The first 5 rows are patterns. Each new row is the sum of 2 different patterns, raised or lowered, with some noise. Before adding, each is slid sideways (what falls off one end comes back at the other) and multiplied by a number that may be negative. Names go in the order of the patterns.
Known rows, each followed by the names of its patterns:
[ -3  14  -5 -30  26  28 -13  27   0 -18  -1 -26  38  18  36 -21  23 -26
  34 -37   6 -13 -31 -35 -18  -4  32   9  24  15  16  19  39]	K66
[  7  29 -29  14 -35  -5 -14  31  20   1 -23 -17   3  23 -31 -34  -6 -23
 -18  28   3  12 -11   8 -15 -10  16 -36  16  17  28 -15  -9]	K438
[ -2 -15  24  -7  14 -34 -21 -17  -4  -5  32  20  17 -16 -22 -18 -12  -1
   0  19  15 -21 -20 -33  -6 -26  36 -24  29 -14 -21  -1  39]	K693
[ 36  33 -29  38  35  14 -28   6  36  33 -35  21  10   0  -5  15 -38 -34
   3  25  21  22 -33  31  36  25  36   8  -4   7 -27  31  32]	K34
[-30  18  14 -30   3 -25  29  -4   9  20  -6 -32  28  35  18  11  34 -17
  29  -7   4  25   7  -8  34  15 -37  -2 -32   4  34 -28 -23]	K379

New rows, each followed by the names of its patterns:
[-27  -1  -4  28   5 -17 -54  13 -47  -8  10 -28 -19 -28  -8   7  -3  23
 -27  20  28  53 -21  -1  -3   2 -15  27 -45  14 -17   6   9]	K66 K438
[ -20    1  -54  -86  -42   -6  -59  -59  -71    4  -26  -75  -14  -16
  -35  -47  -66  -97 -105  -60  -36  -44  -61  -80  -32  -11   -5  -33
  -68  -46  -72  -77  -10]	K66 K34
[ 44  60  14 -20  57   5  18   4  22  68  35  15  18  58  27  29  28  48
  -2 -39  28  33  16  62 -32  60  45   6  -7  39  14  34  26]	K34 K379
[  4  21   4   6   2  18  18 -10  40 -20   3 -14  29  37   4 -19  42 -12
  42  28  29  -1 -15   7  21  40   0   6  29  59  20  39  46]	K66 K438
[-27 -35 -42   7 -49 -34 -14  35  -5 -29 -50  31 -38 -10   7  -5 -39  26
  34 -16 -24 -33  -8  33 -27 -41 -23 -55 -26 -11  -4  31 -29]	K693 K34
[ 53  41  50 -17  -1  32  30  63  17  37  17   9  14  36  21  16  36  19
  19   1  22   8  33  25  16  -1   0  28  27  31  34  43  19]	K693 K379
[ -7  10 -21   0  -8 -14   5 -20   3 -17  23 -17  16 -38  21   7  18  44
  31  26 -20 -16 -26 -11   5 -15 -46 -30  16 -29   7  15   2]	K66 K693
[-25 -20  43  -6  31  15  -2  11  43 -17   8  16 -28  39  29 -26  47  16
   5 -15 -22  54  16  52 -32  22 -24  23 -25  27 -23 -46 -37]	K66 K379
[-34  -9 -33   7 -56 -44 -20   4 -17  -9 -26   5 -11 -30 -12   4 -62 -44
 -41 -27 -32  -9 -13 -18  -7 -47 -47 -53   8 -30 -44 -45  10]	K438 K34
[-20  -1   3  17 -14  25  31  15  23 -10 -20  10  -8  32  24  33  -7 -17
   6  31  16 -29 -21  18  31 -46  17  -9  19   3  15 -28 -27]	K693 K34
[ -8 -63  26 -53   3  32 -10 -16 -38 -13 -64  18 -38  49 -26  43 -10   4
  -6  13  -4   9 -23  -1 -18 -22 -24 -40 -55  18  -5  27  26]	K66 K693
[-46  14  13 -28 -49 -48  -2  12 -22 -16 -50  29   4  -4  19  -5 -52   1
  -2   9  -9  25 -19  -8   2 -21  -9 -27 -13  15  -7 -65   3]	K438 K379
[ 14  11  -7 -22   1   5  18  -1  14   1   1  15 -17 -10 -25  -7  24 -35
   0 -27 -43 -28   9  -2   9 -41  -2 -38   3  16 -11 -50 -28]	K438 K34
[  5   4  19  36 -39 -44   4 -29  -2  23  19  34 -52 -28 -52  22 -37  48
 -47  54 -12  -1  30  52  14  -1 -14 -12 -15 -36 -26 -27 -42]	K66 K693
[-30 -23  26 -24  21 -52  -6 -23 -14   4  20 -50 -48 -26  -8 -48 -14 -38
 -15 -23 -19 -19   2 -46 -19  15 -10  24 -27 -37  21  16   3]	K438 K379
[-63  14 -41  -1 -35 -35 -39  -3 -76 -37  -2 -35 -15 -36 -51  14   4   9
 -31 -29  13  -6  -6 -39 -23 -40 -26  -8  -5 -26 -49 -47 -31]	K66 K379
[ 40  36   9 -30  19  25  -1  22  21 -13  10 -19   1 -31   9  -6   7  23
  -1 -25 -37  18  33  -9 -33  44 -20  44  -9   5 -35 -20   7]	K438 K693
[-24  43  33  22  -5  19  22 -31 -21  -1 -35 -34  32  45  39   9 -48  16
  27  21  28  28  16 -12 -41  -5  22   7  62 -46  64  21 -10]	K693 K34
[58 52 75 69 52 52 54 17 48 48 69 70 35 68 60 50 27 39 63 73 43 60 65 30
 49 33 39 39 52 37 55 66 22]	K693 K34
[-60 -66 -33 -32 -61 -60 -49 -76 -46  -9 -39 -29 -40 -48 -44 -62 -34 -56
 -30 -39 -12 -46 -68 -40 -40 -64 -20 -73 -60 -63 -16 -15 -60]	K438 K379
[-14   9  -9 -18  26 -11 -37 -20 -23  -3   8 -39 -12 -31  13  -2 -19 -22
 -41   4   1   8  -3 -26 -13  17  20  14  -1  -3 -17  -3  -5]	K438 K379
[-23 -26  40   5  31  24   6 -17  15  11 -15  38  31  57 -24  -9  -9  51
 -27  40 -41  37   2  47  49  45   2   7  -8  26 -27 -22  -9]	K66 K438
[ -4   5  17 -30 -16 -13 -18  -1  -8   0 -22 -32  -9  11 -18 -46 -36 -22
 -41 -11 -14  -5  -5 -30 -16 -18 -35 -14  -3   1  21  -2 -35]	K438 K379
[-70  13 -67  -6  -7 -34 -61 -15 -28 -55   4 -36  27  -2 -22  -4  -3 -26
 -53 -46  10  -1   5 -27 -18 -30 -46 -28  13 -16 -16 -19  -7]	K693 K379
[-37 -24  -5 -16 -72   2 -21 -13 -28  20 -26  -6 -50 -35  -5  -9 -52 -18
 -17 -69 -41 -39 -21  11 -54 -39 -63 -22  -6 -72 -14 -42  13]	K438 K379
[ 40 -36 -33   2 -28  14   2 -15  13  -8 -10 -40   2  -6  10 -26  32   5
   7  41  46  16  -6 -27 -14  -5 -23 -27 -24 -47  -1 -11   2]	K66 K34
[ -2  55  -3  34  16  28 -25  41 -45 -32  25  27  12  51 -16  -8  26 -14
  32  38 -39 -22 -61  45  41  -3  33 -50  61  27  22  -7  -3]	K34 K379
[29 99 87 50 50 38 46 85 17 42 61 51 28 92 47 85 29 66 34 36 61 14 70 90
 85 57 55 70 93 55 67 32 49]	K66 K438
[ -5   8  -7 -11  -2  -7  13  44  -9   3  36   6   9  18   9  36 -19  -6
 -11  42 -15  32 -30  47  -5  41  36  64  28  12 -15  21  -6]	K66 K693
[-37 -41 -15 -71 -18 -44  12 -22 -35 -68 -24 -36  -9 -12 -24 -51  16  14
 -22 -18 -24 -59 -10 -48 -36 -37 -28 -16 -35  -5 -19 -51 -59]	K438 K34
[ 20 -21   9 -11  39 -25  46  -6  58  21  27  33  46  11  23   0  17   8
 -16  15  10 -18  -3   5  30  55 -32  -7  28 -10   6  35  -9]	K66 K34
[  4   4  11  -1  26  15  15  -7  14  24  18 -25   4 -20  -4  23  18  26
   9 -14 -26   6 -22  51 -31  12  -2  44  34  17   5  39 -22]	K66 K34
[ -4 -12  18  25  10  40  32   8   2  -5  11  -2  17  11  10  38  -3  -6
 -19  18   6  28 -14  42  -6  17  15  34  -9  -7  21  20  26]	K438 K693
[-23   4 -25   7   3 -15   5   4  22   7 -12  -1  35 -26  15 -41 -12 -19
  25  16  17  -8  -2   2   7 -31 -32  -7 -18  -2  27 -13  -1]	K438 K693
[ 41 -18  -3   5  26  -8  48  22   0  -7 -22  35  39   8 -29  20 -25  19
   4  19   6 -17  -9 -10  -3  37 -15  34  28  43   7  26  12]	K66 K438
[66 30 49 33 41 57 18 -2 31 65 60 28 22 36 68 39 26 53 49 31 29 75 52 39
 57 33 30 10 38 60 50 40 37]	K34 K379
[-18 -10   7  -7  13 -36  -5 -21  -4  51 -29 -35  11   7   7   3  -8  52
 -31 -10 -16  32 -15  55   0  48  -6  11  26  56   8  -3 -33]	K66 K34
[ 26 -23 -24 -49  40 -29  -4   7  18  -7  28   8 -10 -40 -28 -32   9 -53
 -30 -31 -28   5 -15 -28  27 -49 -33 -30 -34  33 -50 -43 -37]	K66 K34
[-19  16  33  13  -1  32   7  40  28  14  -2   4  -7  34  32  -1   7  20
  22  17  14  39   5  25  -9  21  -8  36  -4   0  31 -14 -19]	K66 K438
[ 31  21  21   1 -36 -10   4  39   1  35 -33  16  39  54  15 -11 -12   0
 -40  40  12  46  30 -44  29  40  -2 -29  31  34  60 -31   0]	K34 K379
[ -4 -41 -19  48  25  -8  35 -20  -2 -18 -31  37   7  15  -8  25 -58  13
 -71   1   4 -55 -58 -52  -3  30 -24  13 -23  25  -3  34   2]	K66 K379
[ -5  38 -27  67  10  48  31 -33   7  25  23  31  26  64  55   2  45  58
  14  31  23 -33  16  36  20  55  30 -22  29  21  68  58  46]	K66 K34
[ 46   1  -3 -12   8 -19   8 -14  37   6  12  26  39   5  12  -3   8 -11
  -2   2  28   1   9   4   5 -19 -15  59  23  59  -7   3   9]	K66 K379
[ 21 -14   7   5  18 -29  26  -4   8  -1  15  19  42 -38  39  -6  17  17
  38  13  10 -36  10  25  48   3 -42  29   8   2  10  12  40]	K438 K34
[-10  20 -19  47  36  12 -16   3 -11  14 -20 -18  10  -7 -23  53  24  22
  20  17  -6   3   8 -11  32  47  53 -17  18  25  36 -31  23]	K438 K34
[-54 -13 -48  58 -25 -16  34  12  14 -44 -59 -36 -37 -34   2 -14 -36 -26
 -47 -31   4 -38 -38  19 -22 -31 -21 -45   5 -70  12 -68  35]	K66 K693
[-39 -12   1 -22 -12 -60 -27  -6 -36  10  14 -17 -27 -19 -54  18 -63 -32
 -15 -47 -88 -47 -63   1  -2 -32 -35 -42  -2  14 -58 -16 -60]	K66 K379
[  6 -30  28 -14  -2 -18   9 -29 -36  39 -28 -15 -38  -1 -18 -28 -30  47
   1  12 -13 -17 -28  21  23  -5   2  -8 -35   8 -50 -31 -38]	K693 K34
[ 53  52  69  49  91  85  97  80 101  25  86  30  52  99  77  23  78  71
  27  58  24 114  84  93  47  79  15  59  21  71  63  53  43]	K66 K693
[ 38  34 -32  30  47  25  10  26 -38   8 -26  74  50  46 -31  19  -4  66
 -52 -11  -9 -37 -35  18  12  53  14  42  13  13  39  17  28]	K66 K438
[ 10 -10  37  -2  35 -14   9 -19  26 -16  19  -1 -30 -33 -34 -18  24  20
  45  26  23  19  40 -11   6  11 -19  48  35  11   4  16 -33]	K66 K693
